The rows are grouped in 3 ways, from coarse to fine. Each group lies inside one group of the grouping before and may be the whole of it. The rows also spread widely along 7 directions, which tell nothing about the answers.
In the rows, 128 means zero.
Known rows, each followed by its group in each grouping:
[165 146 129 113  58 132  79  81 114 149 169 144  86 148 106 160 116 161
 101 136 148 112 121 138  92 164  92 124 148  97 119 158 115] | q999 rel vas
[132 111 129 167 119  83  96 113 104  74 160 161  90 168  97  62 136 108
 157  97 166 125 128 120 117 124 129 122 152 171 107 106 128] | q999 govev bana
[152 172 156  63 152 140  78 164 113 108  89 140 211 124 129 124  97 118
 116 118 131 141 144 137 182 159 144 129  88 123 109 115 109] | q968 Zop nav
[183 151  95 104  94 115 111 110 156 132 166 152 171 112 145 137  52 152
 102 165 168 148 103 148  78 142 106 126 128 112 158 164 110] | q50 kos suk
[144 155 115 114 127 106 121 158 161 109 129 141 185 109 156 102  71 110
 110 167 165 174 109 128 126 128 116 112 114 104 156 142 130] | q968 kika sivod
[137 122 111 173 125  82 151 144 113 115 152 144 115 142  97 115 103 139
 161 140 185 126 108 144 129 112 111 128 183 161 126 159 141] | q968 buk rur
[128 134 139 118 120  99 206 166 105  92  79 125 159 110  87 171 134 123
 162 100 126  98 117 102 163 154 160 173 139 152  69 130 139] | q50 kos pazel
[154 146 132 112 122 117 136 145 116 120 129 143 165 112 122 154  90 137
 133 130 148 116 120 140 122 156 118 132 145 116 128 163 127] | q968 kika did
[157 134 108 125  92  96  67 102 156 125 178 158 131 126 149  64  72 134
  90 158 170 153 107 154  72 121  96  96 117 111 155 130 118] | q50 Let Seba
[134 159 157  91 123 124 140 153 102 127  74 123 181 105 113 171 108 144
 122 124 136 118 128 136 170 165 150 155 104 117  86 135 134] | q50 Fup Lela
[152 186 166  81  86 146 156 140 124 147 103 107 157 123  95 176 133 144
 104 133 140 151 124  84 201 152 140 145 109 104  97 132 112] | q968 buk vusu
[125 105  96 165  87  84 176 145 142 104 136 124 113 123 119 130 110 109
 139 151 164 131 108 112  84 143 111 133 162 103 120 154 159] | q999 rel garit
[134 132 110 169 115  79 127 116 126 114 158 153  98 150 109  93  98 144
 145 146 197 159  98 129 130  97 119 126 147 178 126 126 137] | q50 Fup Pif
[165 175 125 101 152 130 120 144 127 114 122 140 208 129 127 127  74 131
 130 150 171 177 121 125 171 124 136 141 112 135 137 134 113] | q968 buk fonu
[137 156 116  92  98 126 107 164 142 151  91 103 194  98 145 167  76 129
  81 173 145 140 121 158 113 177  98 123 102  42 126 161 147] | q999 rel defo
[139 122 130 102  91 111 181 166 158 100 112 131 169  77 143 136 110  95
 111 130 116 106 117 111  97 173 135 121 134  62 121 156 137] | q968 kika did
[140 168 151 106  83 113  71 109 122 149 142 137 116 147 102 107 124 155
  94 133 155 143 118 134 160 123 114 116 102 138 107 110 114] | q50 kos pazel
[162 120 123 127 142 109 169 145 101  88 119 148 164 119 103 152 106 129
 171  98 141  91 126 132 127 159 148 153 174 144 106 162 119] | q968 buk vusu
[136 148 122 115 133 111  60 146 124 120 107 127 182 137 137 101  84 119
 106 152 159 160 124 154 138 138 106 120  97 105 124 125 140] | q999 rel garit
[154 147 131 125   4 111 147  80 153 168 192 130  48 135  97 149 138 163
  85 148 156 125  98  94  99 135  98 119 145 104 122 146 111] | q50 kos pazel
[151 169 128 131  96 123 130 133 117 154 154 129 118 144 100 159 102 160
 129 158 187 157 110 121 155 125 101 134 146 139 129 154 119] | q968 Zop nav
[152 140 159 107 110 127 176 126  85 108 119 138 120 133  63 180 153 139
 159  84 120  76 138 104 161 171 152 162 165 142  73 143 116] | q968 buk fonu
[161 119 101 120 170 104 150 165 137  49 123 171 210 117 150 101  70  91
 169 120 150 133 124 123 114 141 153 140 143 152 138 135 118] | q968 Zop nav
[156 155 148  95  75 119 101 102 116 140 146 138 120 128  99 145 119 161
 107 120 137 108 120 132 133 155 121 133 125 127  99 136 110] | q50 kos suk
[148 132 126 121  74 102 140 113 149 118 150 141 117 119 122 118 109 132
 107 137 146 127 110 113  95 145 122 125 125 106 120 129 122] | q50 Let Seba
[157 155 116 103 149 116  47 147 135 124 133 145 199 125 147  82  58 131
 102 156 169 156 125 185 131 126 103  98 107 104 149 144 125] | q968 buk fonu
[108 130 139 116 120 101 100 176 107 119  71 108 167 116 119 125 120 108
 114 129 129 113 134 159 143 170 113 127 108  82  84 131 167] | q999 rel garit
[162 118 110 128 125  91 108 119 129  89 149 172 151 123 136  94  77 129
 136 122 155 119 115 148  76 140 125 129 136 143 132 134 120] | q50 Let Seba

New rows, each followed by its group in each grouping:
[136 176 149 134 123 115  83 138  91 152 137 131 114 167  87 129 115 164
 136 139 187 159 122 130 198 112 105 129 133 170 111 128 122] | q968 Zop nav
[145 147 124  90 103 110  81 150 137 138 117 131 182 100 141 124  78 141
  90 148 138 119 118 180 107 162 105 114 106  87 122 150 134] | q50 kos suk
[168 151 145  56  93 145 100 144 156 106 120 145 188 100 155 113 105 101
  80 131 113 127 135 119 119 178 138 104  91  65 129 127 100] | q968 Zop nav
[122 110 141 121  98  88 168 145 118  77 108 144 126 116  95 111 150 102
 145  84 112  79 124 109 127 153 155 143 143 142  75 115 136] | q50 kos pazel
[156 117 105 135 146  94  66 110 127  66 146 174 163 151 142  57  85  98
 138 122 157 143 127 137  94 127 127 120 127 149 138 114 122] | q999 rel garit
[165 174 151  96  97 135  89 104 116 151 152 145 133 135 116 144  99 156
 103 140 161 138 122 132 146 141 110 119 125 117 131 145 105] | q968 kika did
[173 146 134 100 155 123  76 119 120  83 141 173 180 144 123  83  94 119
 132 113 152 139 132 133 149 127 148 122 123 157 132 117  98] | q968 buk rur
[162 153 143 119  61 134 126  70 122 122 162 143  85 161  92 151 144 139
 116 118 146 134 123  73 128 147 129 143 136 127 107 122 103] | q999 rel garit
[180 111 115 126  90 101 145  84 138  83 178 179 118 126 125 117  95 129
 139 110 141 103 116 110  55 151 137 136 156 143 132 137 103] | q50 Let Seba
[166 122 139 116  69 108 131  88 104 114 161 160  95 131  90 154 132 152
 134  89 124  63 121 131  93 165 130 139 163 143  98 146 104] | q50 kos pazel
[151 171 136  93 110 123 148 153 134 130  98 117 188 103 126 161  85 139
 107 154 147 155 116 117 149 154 134 150  93 104 110 133 129] | q50 Let Seba
[120 109 139 148 113  84 100 149  90 119 138 144  93 139  93 112 129 136
 152 106 148  77 129 171 122 152 105 116 175 141  94 153 144] | q968 Zop nav
[135  94 116 138  74  95 147 114 143  77 143 148 105 126 121 102 132  93
 125 112 123  94 122 102  65 165 127 123 151  95 109 132 137] | q999 rel garit
[187 175 117 125  97 139  75  69 108 151 175 151 130 167 110 172  80 174
 123 157 190 160 115 129 121 131  98 141 138 146 146 154 100] | q999 rel garit
[182 182 129 113  78 129 120  72 126 148 179 147 114 155  95 163  99 180
 120 142 177 161 105  96 145 120 126 152 131 168 127 135  92] | q50 kos suk
[140 148 139 116 139 111 123 158 112 103 116 141 162 134 112 122 106 122
 147 123 156 138 129 124 169 140 134 136 131 150 109 126 124] | q968 Zop nav
[132 145 145 145 108  91 101 111  76 133 142 144  85 160  67 136 134 166
 152 102 161 100 118 149 158 124 118 145 153 189  83 128 128] | q50 kos pazel
[162 171 147  89  91 142 176 130 151 114 121 123 161 122 114 151 126 121
 110 131 139 159 122  59 176 144 154 140 111 108 114 124 102] | q968 buk vusu
[149 147 120 109 181 115  73 147  93  89  88 153 208 143 124 124  80 117
 149 116 150 139 136 155 146 148 139 148 116 149 114 120 128] | q999 rel defo
[161 134 111 161 124  89 166 104 120  88 166 165 115 152 102 118  94 140
 172 127 184 156 105  92 122 105 142 162 157 200 123 123 113] | q50 Let Seba
[128 127 122 142 139  90 138 159 131  73 127 150 144 141 115  73 115  96
 160 120 164 151 123  97 157 114 142 131 138 169 114 109 130] | q968 Zop nav
[127 141 152 118 117 103 188 143 121  92  93 133 144 120 103 133 135 120
 145 105 137 130 122  81 173 142 173 160 121 152  79 107 127] | q50 Fup Lela
[160 134 122 150 168 105 110 109  64  83 127 162 148 169  91 151 100 141
 193  97 167 118 126 139 139 139 136 170 166 203 103 137 122] | q999 rel garit
[149 139 131 104 129 109  86 122 149  77 147 169 163 126 149  59  98  97
 115 123 139 143 121 117 117 133 138 103 115 124 144 112 109] | q968 kika sivod
[148 136 130 132  71 105 133  92 143 120 168 155  96 134 122 105 114 143
 111 139 168 139 106 106 108 126 129 121 138 138 126 128 113] | q50 Fup Lela
[142 151 151 102  96 120  77 127  99 161 134 135 126 119 108 161 105 165
 104 134 141  94 125 179 121 170  89 111 143  95 117 170 128] | q968 kika sivod
[156 124  95 161 140  81 156 122 100  93 153 161 138 138  97 143  81 149
 189 113 176 118 105 141 109 121 131 167 182 201 114 154 130] | q50 kos suk
[111 118 110 157 114  77 185 183 130 119 117 120 140  95 121 145  97 121
 147 152 163 116 105 150 108 147 100 129 173 105 122 180 169] | q968 kika sivod
[133 135 132 108  91  98 143 145 160  97 115 134 153 106 136  84 112  99
 101 135 132 142 117 100 119 141 140 122  98  98 110 106 133] | q50 Let Seba
[169 130 120  96  67 115 100 114 141 139 154 147 145  98 137 148  84 146
  89 139 131  84 116 174  58 175  99 113 134  81 133 169 119] | q50 kos pazel
[176 128 101 124 113  98 136  95 146  77 172 175 147 135 128 102  86 125
 146 119 159 140 107 102  90 122 145 142 145 171 134 126 102] | q50 kos suk
[157 158 125  98 128 128 100 168 118 141 114 129 192 105 138 164  67 144
 116 160 159 130 124 174 131 164 100 123 129  96 137 170 128] | q968 Zop nav
[154 124 130 100 108 115 120 135 143  79 145 163 150 121 134  87 117  97
 121 112 130 116 132 110 109 154 141 115 131 115 124 124 110] | q968 Zop nav
[126 122 113 141  69  82 156 138 140 130 147 129 106 118 107 124 113 138
 119 140 154 117 101 129 103 137 108 128 151 118 108 149 146] | q50 kos suk
[163 197 150 111 101 140  91 112  98 181 148 122 125 160  87 171 106 190
 114 152 186 162 116 132 198 123 104 134 130 145 120 148 104] | q968 buk vusu
[136 136 120 105  91 119 129 153 149 122 101 114 175 103 143 142 101 108
  93 158 137 139 119 123 108 170 113 122 106  54 120 141 146] | q999 rel garit
[167 165 126 123  93 117  75  94 120 154 168 149 126 145 115 130  77 170
 105 155 179 155 110 151 118 125  99 126 122 139 137 139 109] | q50 Let Seba
[133 190 159  96  85 134 172 153 132 151 102 104 149 115 103 177 131 137
 105 153 152 161 117  78 198 142 132 141 108 100 105 137 128] | q968 kika did
[174 160 121 119 102 126  53  99 137 126 176 154 146 150 136 100  78 136
  93 155 181 175 122 138 109 135 102 106 107 115 158 128 104] | q999 govev bana
[144 141 153 125  76 115 180 108 101 140 126 131  88 133  79 196 138 167
 135 111 145 100 116 108 148 157 139 159 150 140  81 146 124] | q50 Fup Pif
[135 134 141  94  98 124 123 153 113 111  82 119 161 110 117 156 123 116
 110 120 115 101 133 133 126 186 124 139 116  75  89 141 143] | q999 rel vas
[172 157 147  70  63 134  93  86 140 127 157 150 133 124 117 128 118 146
  83 115 120 116 122 112 112 162 136 123 105 107 113 121  92] | q50 kos suk
[122 162 161 101  76 111  92 136  99 167 112 111 117 126  87 149 129 168
  95 126 134 103 122 157 157 159 107 126 116 108  76 138 135] | q50 kos suk
[155 154 150 111  60 125 124  86 131 142 176 147  82 139 100 144 132 153
 108 132 148 122 117  98 123 145 115 119 147 115 127 148 105] | q968 kika sivod
[153 156 154 104  65 126 173 116 100 146 121 124 117 117  75 216 139 169
 126 112 128  84 120 116 143 170 130 162 146 127  82 155 119] | q50 kos pazel
[131 118 134 122 104  99 157 151 134  98 124 132 131 117 108 102 131 104
 127 114 136 107 123 117 130 147 133 118 145 105 103 138 138] | q968 buk fonu
[142 152 112 130  97 114 119 132 143 122 131 127 142 137 131 123  94 124
 112 162 172 176 112 111 126 130 107 135 121 109 131 131 136] | q999 rel vas
[148 179 163  94  75 133  96 105 127 156 146 133 109 135 104 140 127 153
  90 142 146 141 122 111 161 143 112 115 116 105 117 133 109] | q968 kika sivod
[132 110 143 125  90  98 146 134 137  86 137 142 108 124 102  79 150  96
 124  98 121  97 128 106 121 149 140 114 147 111  99 124 132] | q968 buk fonu
[192 162 141  87  72 147  75  75 139 141 188 166 121 144 119 120 108 154
  85 136 149 135 125 123 118 141 118 106 129 110 146 141  83] | q968 buk rur
[137 133 153 114  99  98 128 108 121  78 135 155 104 148  88  81 155 115
 140  80 125 116 125  81 153 131 166 141 125 174  77  87 109] | q50 kos suk
[121 151 128 134 131 107 162 190 116 115  79 105 183 114 114 154 104 113
 140 150 165 158 125 118 165 153 127 150 113 109 102 137 157] | q999 govev bana
[133 149 121 139 121 100 176 151 138 101 128 133 148 122 119 134 102 121
 150 147 170 162 108  95 147 123 130 141 145 139 131 142 134] | q968 kika sivod
[166 142 117 121 124 117 167 134 133  97 141 144 162 123 112 141  97 124
 147 132 159 137 119 109 135 137 140 144 150 134 128 149 115] | q968 buk fonu
[148 176 146  93  49 130 174 135 134 165 114 104 136 106 100 205 123 159
  92 149 137 128 108 105 154 161 118 147 114  89  99 155 125] | q50 kos pazel
[141 160 156 119  76 117 128 113 111 146 147 132  95 135  91 147 134 152
 116 125 150 119 120 110 152 143 118 125 145 124 107 143 120] | q968 kika did
[161 149 143 127  76 125 158  96  99 139 167 147  84 135  80 195 128 169
 144 122 155  96 115 113 124 158 114 145 183 136 115 173 111] | q968 kika sivod
[137 163 111 141 130  98  48 138 125 155 157 141 150 136 140 101  54 157
 108 183 203 168 106 195 123 110  71  96 134 124 165 164 138] | q968 kika sivod
[162 157 144 112 154 124  71 118  76 113 144 166 144 165  94 132 105 153
 160 105 165 121 134 146 168 134 130 140 146 187 111 130 102] | q968 Zop nav
[120 105 114 156  93  71 198 151 132  87 125 136 115 116 101 118 128 109
 157 113 142 103 104 108 110 134 133 145 162 145  94 138 149] | q50 kos pazel
[138 131 142 139  65 106 103  83 113 130 160 138  62 163  87 126 149 140
 117 120 152 115 120 107 116 143 107 126 146 125  99 126 128] | q999 rel garit
[136 136 114 100 106  96 140 158 169  92 113 134 189  99 146  88  93  97
 102 144 137 155 109 111 119 138 138 123  99 105 118 116 136] | q50 kos suk
[150 138 142 128  66 113 129 111 122 144 167 141  91 124 107 142 117 147
 113 133 151 102 114 129 101 151 103 114 162 103 127 165 119] | q968 kika did
[138 158 175  76  89 126 128 129 123 112  95 128 145 119 105 123 147 122
  99 105 107 122 133  91 165 163 157 136  82 109  77  91 118] | q50 Let Seba
[172 148 117  95 142 121 182 134 160  60 105 159 214 107 153 122  83 101
 138 130 147 171 117  78 136 139 184 155  94 144 131 108 106] | q50 Fup Pif
[161 156 118 107 123 123 113 143 153  89 125 142 195 124 150  99  83  97
 107 149 161 184 125 102 125 143 136 123  89 102 142 115 116] | q999 govev bana
[124 136 174  95  80 123 198 152 128  99  92 117 121 115  84 136 184  99
 120  91 100 100 134  61 185 162 170 137 126 101  62 110 130] | q968 buk rur
[149 133 148  87 137 127 129 128 122  42  87 159 177 135 121  97 139  78
 142  80 105 129 144  70 151 158 184 156  98 138  84  82 111] | q999 rel vas
[139 154 141 105  40 131 128 116 152 146 131 110 115 126 116 145 136 126
  74 154 137 147 119  89 123 160 110 121 105  60 113 131 130] | q999 rel garit
[170 140 123 104  51 120 176 113 153 138 149 130 133  93 124 181  93 146
  96 151 134 113 107 114  74 176 116 137 134  74 125 165 118] | q50 Let Seba
[163 144  99 137 110 108 123 128 154 124 167 146 150 132 132 108  72 132
 120 166 185 164 108 136 109 116 106 113 146 117 157 157 124] | q968 buk fonu
[144 152 155 102  99 128  76 108  96 125 117 132 130 147 100 134 131 133
 112 115 131 119 137 123 147 165 125 132 111 114  91 116 121] | q999 rel garit
[145 109 117 148  76  84 146 115 120 127 162 144  94 117 107 141 101 151
 129 130 153  88 107 154  66 155 104 129 170 119 115 167 137] | q50 Let Seba
[160 122 110 134 146  95 116 116 132  64 164 184 153 135 136  86  86 109
 157 114 159 128 118 127  93 130 136 126 155 162 149 137 112] | q968 kika sivod
[139 146 127 116 117 105 197 154 147  97  97 130 177 101 129 146  98 119
 136 140 157 154 110  92 146 138 161 155 119 130 111 128 133] | q50 Fup Lela
[171 157 115 120 127 116 137 107 134 109 148 157 166 127 135 140  68 150
 137 148 184 163 109 122 121 123 141 149 131 160 144 139 108] | q50 Fup Lela
[121 149 134 154 146  92  79 152  93 121 141 144 119 168  97  87 110 139
 158 134 192 157 121 144 182  99 110 123 144 191 113 119 134] | q968 Zop nav
[130 120  97 168  95  71 174 141 125 122 153 132 108 125 102 140  94 149
 156 142 178 120  94 135 100 124 107 145 178 153 115 163 150] | q50 kos suk
[177 150 104 124 110 116 144 115 153 104 171 163 162 119 145 128  68 127
 129 153 174 157 105 110  94 128 120 125 146 127 170 156 108] | q968 kika did
[145 100  99 141  76  95 170 130 148 104 139 133 128 109 130 144 107 108
 124 140 140 101 114 122  55 173 111 129 161  76 126 164 149] | q999 rel garit
[138 167 131 129  99 113 155 140 146 129 135 129 140 129 118 125 105 128
 123 159 178 176 106  89 160 113 120 128 128 127 134 134 129] | q968 kika did
[184 150 112 111 113 112  74  93 130 129 169 165 156 129 137 125  57 161
 110 150 167 138 112 165  79 140 104 125 126 127 154 149 100] | q50 Let Seba
[170 155 159  97  80 136  73  93 111 146 160 149 109 143  97 130 126 160
  96 122 139 104 130 144 137 151 113 108 139 110 119 147  99] | q968 buk rur
[127  94  95 171 124  72  99 121 135  67 156 161 119 154 132  49 105  94
 148 128 168 141 114 129  83 116 117 118 150 148 133 119 146] | q999 rel garit
[166 176 118 100 123 128 128 146 155 125 129 140 205 107 153 137  59 126
 108 169 170 183 109 119 135 130 122 127 108 104 163 150 117] | q968 kika did
[156 114 113 151 137  93 147 132 102  94 155 167 137 124 113 138  88 133
 173 112 164  95 115 149  93 143 121 141 188 158 133 171 127] | q968 kika did
[151 145 148 111  69 119  95  90 130 140 155 148  93 135 115 118 121 155
  93 128 146 119 119 136 115 147 119 114 118 114 112 130 111] | q50 Fup Pif
[162 137 118 123 136 103  74 121 146  95 163 172 158 140 139  51  83 114
 118 137 168 154 118 141 121 110 123  99 125 139 154 124 113] | q968 buk rur
[116  95 120 138 113  79 188 174 146  70 113 141 146  92 132  92 121  78
 143 112 124 102 116 114  97 152 139 120 157 101 115 142 152] | q968 kika did
[141 111 133  91  93 102 159 155 146  78  99 140 176  85 137 118 122  92
 109 102  96  85 128 121  99 174 151 131 117  93  95 127 130] | q50 kos pazel
[131 155 168 102  83 114  98 125  95 149 114 122 109 130  88 144 132 158
 103 117 132 102 128 147 152 159 117 130 114 112  78 125 132] | q50 Let Seba
[149 146 137 108  94 116 127 123 127 124 143 143 134 112 118 153 109 139
 119 132 139 107 119 134 111 161 114 121 147 101 125 160 122] | q968 kika sivod
[138 131 125 121 118 102 187 170 120 110 106 127 166  89 118 181  97 126
 144 132 135  95 116 137 112 175 123 143 163  96 114 180 147] | q968 kika sivod
[162 193 155  91 118 141  80 121 100 160 129 136 162 137 108 163  95 167
 111 141 162 149 124 142 177 141 113 131 114 130 126 144 108] | q968 kika did
[149 129 166 113  79 115 129 101 103 109 150 147  76 151  74 118 169 136
 132  81 122  79 132  99 145 154 144 126 158 140  83 124 105] | q968 buk vusu
